The first 10 rows are patterns. Each new row is the sum of 3 different patterns, raised or lowered, with some noise. Before adding, each is slid sideways (what falls off one end comes back at the other) and multiplied by a number that may be negative. Names go in the order of the patterns.
Known rows, each followed by the names of its patterns:
[ -1   1   2   3   3   3   2  -3   1   0 -21  -2   9  18   3  -9  -3  -3
   9   4   8  -4  15   0   6  -4   2  -5   0 -12   9  10 -16  -8  -5 -18
   0   4  -1  -1  -4  11 -10]	Neze
[ -5  11  -8   6  -1  18   9 -11  -6   5   2  -7  -2 -13   0   7   8   7
   3   8  -9  -2  -7   5  -7  -8   3  -6  10  11   5 -16  -2   5 -14   8
  -1  -4   4  -1  -3   2  -7]	zoz
[ -2   0  13   3  -5  -1   0  10 -15   1   4  -4   3  -1   5  -4  -3 -13
  15  -5 -10   2  17  -4   5   5   6  -3   3   5  -8  -6   4   3   4   3
  -4   5   1   2  -4  -7   8]	Tini
[ -3   8   8  -2   0  -8   4   9  -3  -6  -9   3   9  -6   3  -3  -4  -7
   0   0   3 -10  12  -1  -5   6   8 -10   3   0 -10  21   2   0   6  -5
 -17 -14   5   0   0 -14  -3]	kaga
[  8   3   0  -8  -6   6   1   6  -4   9   4 -11  -1 -12   5   1   7  -5
   0 -10  -3   4  -1  -3   3   2 -16   5   0  -3  -1  -6  -5  12  -6  10
   1  -7   4  -5   1   1   4]	Vuma
[ 13  12   6  -4   1  -5  -4   4   6  13  -6  -1  -5   2   2   0  -4   7
   0   1  -9  -9   4   8  -4  -4  -6  -5   2  -2   5  -5 -10  -6  -5  -2
  -7  -1  12  -9   9  -1   1]	Sumik
[  0   0  12   3  -6   2   8   6   6  11  -9   1   5   0   3   9  13   4
  -2   8  -1  -4   8   3  -8   3  -1  12   8   7  -1  -9 -14 -13  -3 -13
   2 -10 -10  -8  -7 -10  -1]	vil
[ -2   3   6  -8   2  -2   7  -3   9   4  -8   2   3  -6   5   4  -4  -4
  -2   2   4   9 -10   7   2   1   7  12   3   7   0   2   0  -6  -3  -7
   3   1   5  -3  -9   1   0]	daba
[ -2   0  -5  -7  11  10 -11   8  15   8  -2   9  -7   0  -8  12   8   0
  -7   2  -3  -6  -9   8 -11  10   6  -7  -7   1  10  -6   6  -3  -8  -4
   1   0  10   4   4   1   8]	bazez
[  0  -1   6  -1  14  -5   2   1  -9  -2   3   0  -2   7  22   1  11   3
  -7  -2  -2   0   0  10  -1   4  -9  -4   3   6  -9   4   4   1   3 -15
  -7  11 -16   0  -8   3   2]	fevur

New rows, each followed by the names of its patterns:
[ 0 10  1  3 -3 -9  8  5  7 -3  8 13 18  1  7 14  7 17 14  2  1  0 -4 -3
  4  8 -4 -4  2 -7  0  2 -4 -4  0  7 -7 -7  5 -4  4 10 -6]	zoz Sumik vil
[ 9  5  2  2  6 11  1  8 23 16  8 23  3  5  5 27 23 11 12  2 10  5  1 24
  9 32 14  3  7 12 15 16 18  1  7  8 17 14 29  9  7  3  8]	Vuma vil bazez
[ 8 11 -1 -1  7  5 21 21  6  4  4 -2 -8  7 -3  8  2 -1  7 -6  4 15  8  5
  6 11  3  6 16 12 13 19 -9  7  8 -1  3 17 16 13  3 16  1]	Tini vil bazez
[ -1  -7  -3  -2  -3 -18  -2 -15 -21 -23  -2 -14   6   4 -18 -13   2 -12
 -36  -7  -9  -8   0 -12  -9 -11 -20  -9  -4 -12  23   4 -17 -13  -1  -3
 -14  -1  -9 -11 -27   1 -36]	Neze bazez fevur
[ 10   7 -12  19   6   3  17   5  -6   3  20  -4  23   7 -13   2  23  10
  11  22  28   6  10   4  10   6  10  17  15   2  21  20  11  -8  23   2
  10   1   5  28  13   9   1]	zoz kaga bazez
[ 28  21   9  23  -9 -13   3   2  -4   2   3  -5   1   1  -2   1   0  -4
  26   1  -1  26   7  -7  -9   5   7   7  12   3   6  12  17  -5   0   8
  15   0  16   9   8  -5   2]	Neze vil daba
[ 18   5 -15  -9  -9  18  -4 -10  -8 -24  -8 -23  -9   7  -6  -7  -3  12
  -8  -3  -5 -21  -4  -4 -12  -9  11  -3   6 -15  -5   5 -20   0  -2 -18
 -16  16 -24 -17  -1 -14 -10]	zoz kaga bazez
[ -5   3  10  -5   0 -12  -8 -10  15  -1 -17 -18   0  -4 -12  -7  -7 -20
  -7  -1  -8  -1 -21  15  -9  -6   2   4 -15   1  -6  -7  15  -6  -8   0
 -10 -21 -18  -9  -5   1 -26]	kaga daba bazez
[ 6 13 13  4 16 21 11 10 15 14 18 11  4 15 13 14  9 24  9 20  7 26  5 -7
  0  8  7  5 18  5 -5  7  8 -3  7 17  7 23 12  8 13 21 18]	Tini vil daba
[ -1   7   6  17  18  10  15  18 -10  -1  27  17  17  10  30  10   1  15
   3   9  12  19  10  22 -11  13  21   7  -5  16   7   9  10   9  -4   4
  20  15  15  -1  10   4  13]	Neze Tini Vuma
[-11 -13   7  10 -19  -7  -5 -29 -10 -19   4 -13   3   0 -17 -19  -7   4
  -9  -3  -3  -8 -24   0  -5 -15  -5  -3   1  12 -18   1 -10 -11   7   0
 -15   9   6  10  -7   0 -20]	Neze Vuma bazez
[ -9   1   6  -5  -2  -4 -16   5   2  14  11   4   0 -11 -15 -15  -5 -15
 -12 -10 -10  -2  -1  -1 -17  -5   5  -1   8  -8  -6   1   8  -4   7 -14
 -10   4 -10   1   5  21   9]	zoz vil daba
[ -2  -1 -11  -3  -8   1   9  -6  -2   5 -11 -10   0  -7   3   3  -4  -3
   9  -4   2  -2  -1  14  10 -18  16  16   9  -4   6  -7  -4  -4   7  -1
  -3  -4  -6   0   3  -9   3]	daba bazez fevur
[-31  -6 -20   5  -6   4 -16   1 -29 -21  -1  -3  -1  -2 -20 -15   0  -3
  -9 -14 -22 -17  -5 -15 -14  -3  -5 -12   3  -6  -8   8  14  -4 -29 -15
 -27  -7   2   6   2  -3  -4]	Vuma Sumik fevur
[ -5  11  -1   0 -26  -6  -9  -3  14   1 -11   3   5   6   3 -14   9   3
   4   2  18  -5  -2  -6  10   7  11  -2  10  -4  18 -12   4   5 -18  -8
  -6 -24   5  18  13   6   4]	kaga Sumik fevur
[  9  38  12   3   8   6  17  12  16  -7  11  11  12  17   2  -8   9   9
  21   1  -5  18   5  17  -8   1  23   5 -11  10   2   3  26   2   2   3
  -5   6  18  -7   9  16   6]	zoz kaga bazez
[-12   0 -10 -10 -20  -8 -16 -10 -29  -5   6 -11 -20 -14 -22  -6   7 -11
 -15 -16  -8 -22  -9  -5  -5  -9  -9 -10  -6  -7  -6 -17 -26 -17   3   7
  -7  -5 -17 -14  -8  -2  -9]	Neze zoz daba
[ 12  17   9  15  10   2   0  11  18  23  10  12  16  13  12   9   8   4
  28  23   2   7  20  10   7   5  10  28 -14  22  13   0  16  25  14   2
   2  21  -7  22  22  17   2]	Neze Sumik bazez
[  5   9  16 -12  -6  -4 -22  -8  -4   4  -1   3 -11  10  12 -12   4 -17
  -6  -5  19  11   0   5 -10  -3   4 -22  -8   5  -9  10  -2 -15   1 -12
 -15  -4 -12  -8   5   5  -3]	zoz Tini daba
[  6  -2   3   2   2   6  -3  11 -23   3   4   9  -9  -2   3 -15  -4   8
  -9   0  12  -1   2   8 -11   6  -8  -6 -17  -6  18  21   0   4  15  -6
  16  12   2   0  -4  10  -5]	zoz Tini vil
[  8   5   4  10  -2   6  -4  10  15  21   4   4  22  -8 -14  21   0  -5
   8   9  13   3   9  12  -5  -8  26  15   6  15   2  10  -1  12   3  33
  34   0  23   1  33   4  12]	kaga bazez fevur
[-11  -5  -7  -1   1 -12 -14  -2  -7  -7  -4   5  -4   5  -1  -3  -1 -21
   5  -4  -2  -4  10 -12  -9 -12  -7  15  -2  -8  13  -4  -7   4  -9  -4
  -2 -18   5  -1  -4   9  -4]	kaga Vuma fevur
[ -9  -3  -3 -17 -17 -11  -6 -13  -1  10   0   7  -4 -11 -12  -2   8   3
   0  -6  -6 -15  -7   2   3  -4 -14  -6 -12  -3 -22 -10   0 -10  -1 -18
 -17  -4  -8 -11  -9  -9  -5]	Sumik bazez fevur
[  3  -8  -1   6  -9  -2   5  -8   8   1 -25   2 -17  -2  -5 -13 -22  -7
   0   0   8   7  -7  -5 -13  -7  -4  -4 -13 -13  -4   1 -11 -11 -23  13
   0 -18 -10  14 -11   5  -1]	Tini Sumik daba
[ 21   5  16   7   2  10   3  -4  -5  13   2  -8  29   0   4  26   3  -6
 -13   0  22   8   2  11  -7   0   2 -13  18  -2  -1  -1  18  16  38  12
  -3  23   6  17  22  22  12]	Neze zoz vil
[ -5   4  10  -2   4  -4  11   8  16  -9   3  11  -9  20  -2  -5   2  -1
  10  13  -4  -5  19  -7  16 -11  19   8  -1   6  24  17  10   8 -12  23
  25  23  29  16  12  -2   6]	Neze zoz vil
[  1 -13   2 -14  -9   1  -1  -3   3  -2   3   5  -8  19   6   5  10 -13
  -6   7  -3   5   0  17   1  14   0  -3 -11  -8  -5   6  14  13  33   2
   4 -13  11  14  14  13   3]	Neze vil fevur
[-27 -19  -9  -7  -6   1  -2   7 -18   5 -16   7 -16  -2  -7 -13  13  13
  -2 -26  -1 -22 -18  17  13  -6  -8 -15 -13   2  -9  -9   4   0   4   5
   3  -1 -11 -16 -21  -1  -1]	Neze zoz bazez
[ 21   6  14  13   2  20  19  -6 -10  10  26   5  16   5  -2   3  14  -9
   5   1  16  11  11   5  22   5  -6  23  20  14  35   3  -4  13   0  16
  -4  24   9   9   3  15  12]	Neze Sumik fevur
[ -5 -16  12   1 -10  -4 -20  -8 -21  -5 -17  -4 -16  -5 -22 -10 -13 -12
 -13 -14   0   3  10 -20  -8  -4  -9  13   3  11 -10   5  -5  17   4   0
 -19  -7 -16  -4  14 -19 -27]	Neze kaga vil
[-13   0  -3  -1   5   0 -15 -17   2  12   1 -10 -22   4   7  -5  -2 -15
   0 -16  -1  12   4 -15   7  -2   0 -18   9 -15  -6  -3 -22  12 -10  -5
 -10   7 -23 -28  -3   2  -4]	Tini kaga Sumik
[ -4 -25  -1   6   3  -3   3   0 -11   2   7 -10  -3   0 -13   2  13  15
  14   5  12 -19   1  19  13  12  12   9   3  16 -13  -7  -3 -11   0  -3
  -8  -4  26   3  -2  13 -10]	zoz vil bazez
[ 2  7 -1 26  1 -2 15 20 15 20 25 13  9  7 24  4  8 18 10  6 17 12 14 20
 -7  9  0 10 19 23 27 14  5  8 24 23  5  5  6  3 20 11 11]	Tini kaga daba
[ 13  24   0  -1   5 -14  -4  15  14  -6  23  -5  11   5  -2   6  16   5
   5  18   4   6   9  -3 -15  12  17  17  -3   5  10   7  23  10   3   5
  -4   2  -7  10   6  15   6]	zoz Vuma bazez
[  4   2  -2  -9   2  10  -7   7   9  23  14  -7   0   5  -2  -6  -1   3
 -11  10   5   0   7  10 -10  -1  -5  -4   8 -20  -8   4  11   7   3  -7
   4   3 -10  14  -7   1   4]	zoz Tini fevur
[-7  9 10  3 13  4 -3  8 10  8 15 16 17  5  7 13  7  3  9 13 18 -3 12 12
 11 20 19 -2  9  1 17 22 15  4 10  0  0 17 12  2 17 11 -6]	Sumik daba bazez
[ 19   4  -3   3   5   3  11  -1   5   0  -8   7  27   6   6  11  -6  11
   6  12  12   6   9   8   9   5   3  15   2   3   4  -4   2  14   7  -7
  20   4  -7 -12  -3   3  -3]	Vuma vil daba
[ 13   5  14   3   5  11  12  -1   4  10   7  19  32   0  21   0   2  14
   5  11   7  19   4  -2   2  -3  13  14 -13   2   3  11   3  -7   8  15
  -6  -4   2   6  13   5   9]	Vuma Sumik fevur
[  2   2  -6  -1   1   9   8  15  13   3  11  -7  12  11   6  21  -3   6
  11   9   8   0   9  13 -14   2   4  -1   1   4  10   4   6   0  12   2
 -18  -6  18   5   4   7   7]	Neze Tini bazez
[-12 -12  11 -10   0 -18 -14 -14  -7 -13  -3   2  -2  -8  -8  11   1 -22
 -11 -13 -14   2   1 -13   1  -9 -26 -30 -15  -7 -30 -22 -28 -17 -16 -17
 -17 -16  -8   2  14 -23 -22]	zoz kaga vil
[-10 -15 -10  -5  13  -4 -13 -12  -4   9   3  -8 -19 -19 -23   0 -15  -4
   7  -4  -7   5  -8  20 -37 -23   9  10   4   6  12 -21  -7 -14   9 -21
  -4  -5  16  -7 -13   3  -7]	Neze zoz Tini
[  2   9  -9  -1 -17  -9   4   2   1  -3  -8 -11   0   1  -7   0 -13  -8
  -3  -2 -12   2   8 -23  -2   2 -10  11   7   7  -8  -4 -11   6  -4   4
  -1  -4  -2   7 -11  -6   7]	zoz Sumik bazez
[-10  -5   2   0 -13 -11  -2  -2   0  -4 -23   2  -5  -2  10  -3 -17  -8
 -10   7 -10  -6   1  -6  -4 -20  -2 -19 -10 -13  -1 -25 -20  -7   8 -13
  -3   0  -7 -13  -4  -4 -15]	Tini Vuma Sumik
[ 26  -3   5  19   7   3  16  11  19   8  12   7  -1   9  -3  -5  15   6
  17  14   7  10   6  -9 -10  -5 -14  13 -13   7   0  -1  -4   6  11   5
  24   8  -4   5  18  10  12]	zoz Vuma vil
[-12   2 -15  -8 -13  -5 -12   9  -2  -1   4  -9   4 -10 -13 -11 -15  -3
 -16   2   4  -1 -14  10  -1 -14 -16 -14 -19  -8   3   2 -15   4  -7 -15
   1 -13   1  -3 -15  -6   6]	zoz Vuma fevur
[  3   2 -13   4  13  18  -1  -4   1   3  14   4  17  -1  15   6  19  15
  23   2   7  20  14   8  10   8   5   6   9   7  -8   7  13  10  -6   5
   4  -4  -2   5   9  -1  22]	Neze Tini vil
[ 13  -4  -9 -11  -9 -16  -1  -2  -3   3 -11  -2   2 -15  15 -18 -16  -8
   4  -1  -6   7   1  -2   6 -15  -8   4  -9   5  -1  -3   4 -12   8 -24
   1   6   2 -12  -6  -7  -4]	zoz Vuma fevur
[ -9  -3 -18  -7   6  -7   8 -16 -27   8 -32  -1 -16  -4  -2 -10 -16   8
  -3   3 -15  -3   4 -42  -3   0 -14  -7  -7  15   1  -4  -7   0 -20 -14
 -10   8   0  -1   8  -9 -14]	Tini Vuma fevur
[ -3  -4   2 -11   2 -11 -12   2   4   0  -3 -10  -9   2  -7   5  16  -1
  -7   5  -4  -1  20   0   8   0  -5   3   6 -18   3  -2   2  -6  -2  -7
 -13   8  -1 -11 -10   0  -5]	Vuma vil bazez
[ 19   0  -8   0   6  17   7   6  -1  12   6   1   5   8   0   0  -4  10
  10  -6  -5 -11   2  -4  10  15  -7 -14  15  -1   6   6  21  -3   1   0
  21   2   2   3 -14   0   7]	Neze Tini kaga
[-11  -3 -23 -16 -22 -19   0 -23  -5  -3   0   4 -23 -28   2   3  -5 -15
 -28 -16  -8   4   2   4  -9 -13 -16 -14  -7 -17 -24  -3 -24   4  -1 -20
 -29 -11 -18 -28  -5 -16 -15]	Neze zoz Sumik
[  1   3  -5   0  -1  15   5   6  11  11  -4   2  -1  -9   0  14   7   7
   9   5   2  11  -2  -1   3  16   2   7   5   2   0   1  -8  11   2   3
  -3  -9 -11   5  14  -1   3]	Neze Tini bazez
[-20 -12   2  -2   2  -1 -17 -10   6  -6   1 -13 -17  -7   2  -4  12  -7
  13  10  -3   8  12 -10   4   8 -10   8   1 -14 -15   3 -16 -23  -7 -14
 -18   5 -11  -2   3  -7 -10]	kaga Vuma vil
[  3   4  13  24  -1   9  28  -4   4   4  21   4   3  12   7  16  15  10
 -21   8   9   3  11   4   7  23   9  -2  13  10   4  31   4  16   8  25
  16  -2   0  14  13  -4  -1]	Neze zoz kaga
[ -1   0 -10   8  28  10  15   7   1 -10 -19  14 -14   7  -9 -14 -14  -1
   9  -3   4   0  -1   0  -1   3 -10  -3   3   1   5   3 -14  -7  -5  12
   2 -10  -2   6   0  13  11]	Neze kaga Sumik
[-10  -1 -13   0   6 -28 -10 -26 -12  -4   2   6 -13 -12  -6  -9 -13 -11
 -13  -3   2 -12 -21 -16  17  -1   3 -10 -23 -15  -7 -14  -5   5 -23 -12
 -19 -15  -9  -2 -14 -10  -4]	Vuma Sumik fevur
[16  3 15  3 17 -6  7 24 16  0 27  1 18 17 -5 11  9  1 10 16 31  8 12 18
 26 10  3 11 -8 -6  7 -1 -4  3 16 14 20  9 -9 10 -5 23 17]	kaga Sumik fevur
[16 -6  2  1 20 -3  0  6 -2 22 15 11 -8  4  6 -9 13  8 -1 22  1  4 13  4
 -1 25  0 10 17 26 16 -4 -3 -2  2  3  7 -7 -6 13 13 17 16]	zoz kaga daba
[  9  -8  -9  -3   2   2  -8   0   1   5 -16   1 -19  -2  -1   4 -10   3
   5 -17 -21 -14 -12 -15 -14   3 -13  -2  16 -23 -18  -6  -5 -10  13   5
 -10  -5  -6   2 -18 -10  -8]	Neze zoz kaga
[-28 -12  -3 -14   1  -3  -1   3   5 -20 -25 -17  -8  -7 -19  -1  -7   6
  -2  -6   1 -14   8  -3 -19 -19   4   0   0   5 -11  -6  -8 -11   1   0
  -2  -5  11 -15  -9  -1  -4]	zoz kaga Sumik
[  1  15   5   2   8   7  29  12 -14  40  13  15  21  12   0  12   4   7
   3  20   8  11  12  -2  -4  10   9   5 -19   6  11  12  14  -1   9  10
  12   8   2   0   5  16   2]	Neze kaga fevur
[  8   3   4  -1 -11  -3   7 -20   2  -7 -20   2   4   5   7  -3  -8  -4
   9 -17  11  10   4   3   6 -10   2 -11 -15  11   1  14   3   3   0 -18
   8   0  14  -6   6 -15   5]	Neze zoz bazez
[-28  -6 -14 -22  -7 -17   3 -18 -13  -9  -7 -11  -5 -27  -4 -11  21 -12
 -26 -11  -4  -1 -13   5 -20   6  -7   2  -8  -5 -20 -13 -20  -3 -17 -16
 -23 -10 -20 -28 -23  -5 -16]	Neze Sumik bazez
[  7 -22  18  20  20  13 -11  -1   1  16  10  22  10  32  14  11   4  13
  -8   9  -5  14  33  -4  -7   4 -12  -3  -7  13   8   4   8 -16  -1  23
   3   8   4   5  14  11   5]	Neze kaga fevur
[-11   5 -14 -16 -15  -6  -6 -14   1  -1  -8 -13 -10 -16 -23 -16   9  -8
  -7  17 -13 -20 -20 -15   5  -3  -9 -12  -8 -25   0 -19 -11 -27 -10  -3
   3 -10  -5  -9 -22  14   2]	Neze zoz Vuma
[ 15  20   5   6 -16  12   2  -6   9   4   1   2 -10   7  -4  -5  16   5
   0  14   0   3   1  14   4  -6  -9 -19 -10  -9   3 -16 -16  -8 -13 -13
  11  -1   4  14  -6   1  11]	Neze vil daba
[  9  12   9   4   1  -6  23  -2 -24  11 -16  -8 -11 -10  17   8  -1   1
  14  11  21   7  -9  -5  13  -3  -6  15   1  17  12   0  26  -6  18 -16
 -11   7  18  -1   7   3  -3]	zoz daba fevur
[ -5   8  13   2   1   6   3   0   3  14   3  15  -5   8   4  13  14  14
  10  16   9  -4   9  -5  -4  -2  10  15  12   6  -5  -6 -12  -1  -2  -5
  -1  -5  -5   5 -14   6  -1]	Vuma vil daba
[  2  17   8  -5 -10 -17  -1   4   7  -9 -13  -4  -3  15 -17 -15   9   4
  -2 -11   0  -2  -2  -2  16 -21   6   9  -6 -11   1 -12  -6   3 -11  12
  -2 -10   9   4  20   3   4]	Neze kaga vil
[  8   3  14  13  17  -1  12   3 -12   1 -11  13   4  11  -8   6  -6   5
  14  13  14  15   5  -3  16   8   7   9  -2   4  22   0  11  14   9  12
   3  16   2   8  17  15   1]	Vuma vil daba
[ -8  -1 -15   9 -18 -14  17   6 -25 -33  -2  -9  -9   9 -15 -12  -8 -27
 -27 -11 -19  -8   4   6  -7  10 -26 -16  19  -5 -22  -4  -5 -20   5  -9
  -3 -26  -1  -1  -5 -18  -4]	Neze kaga bazez
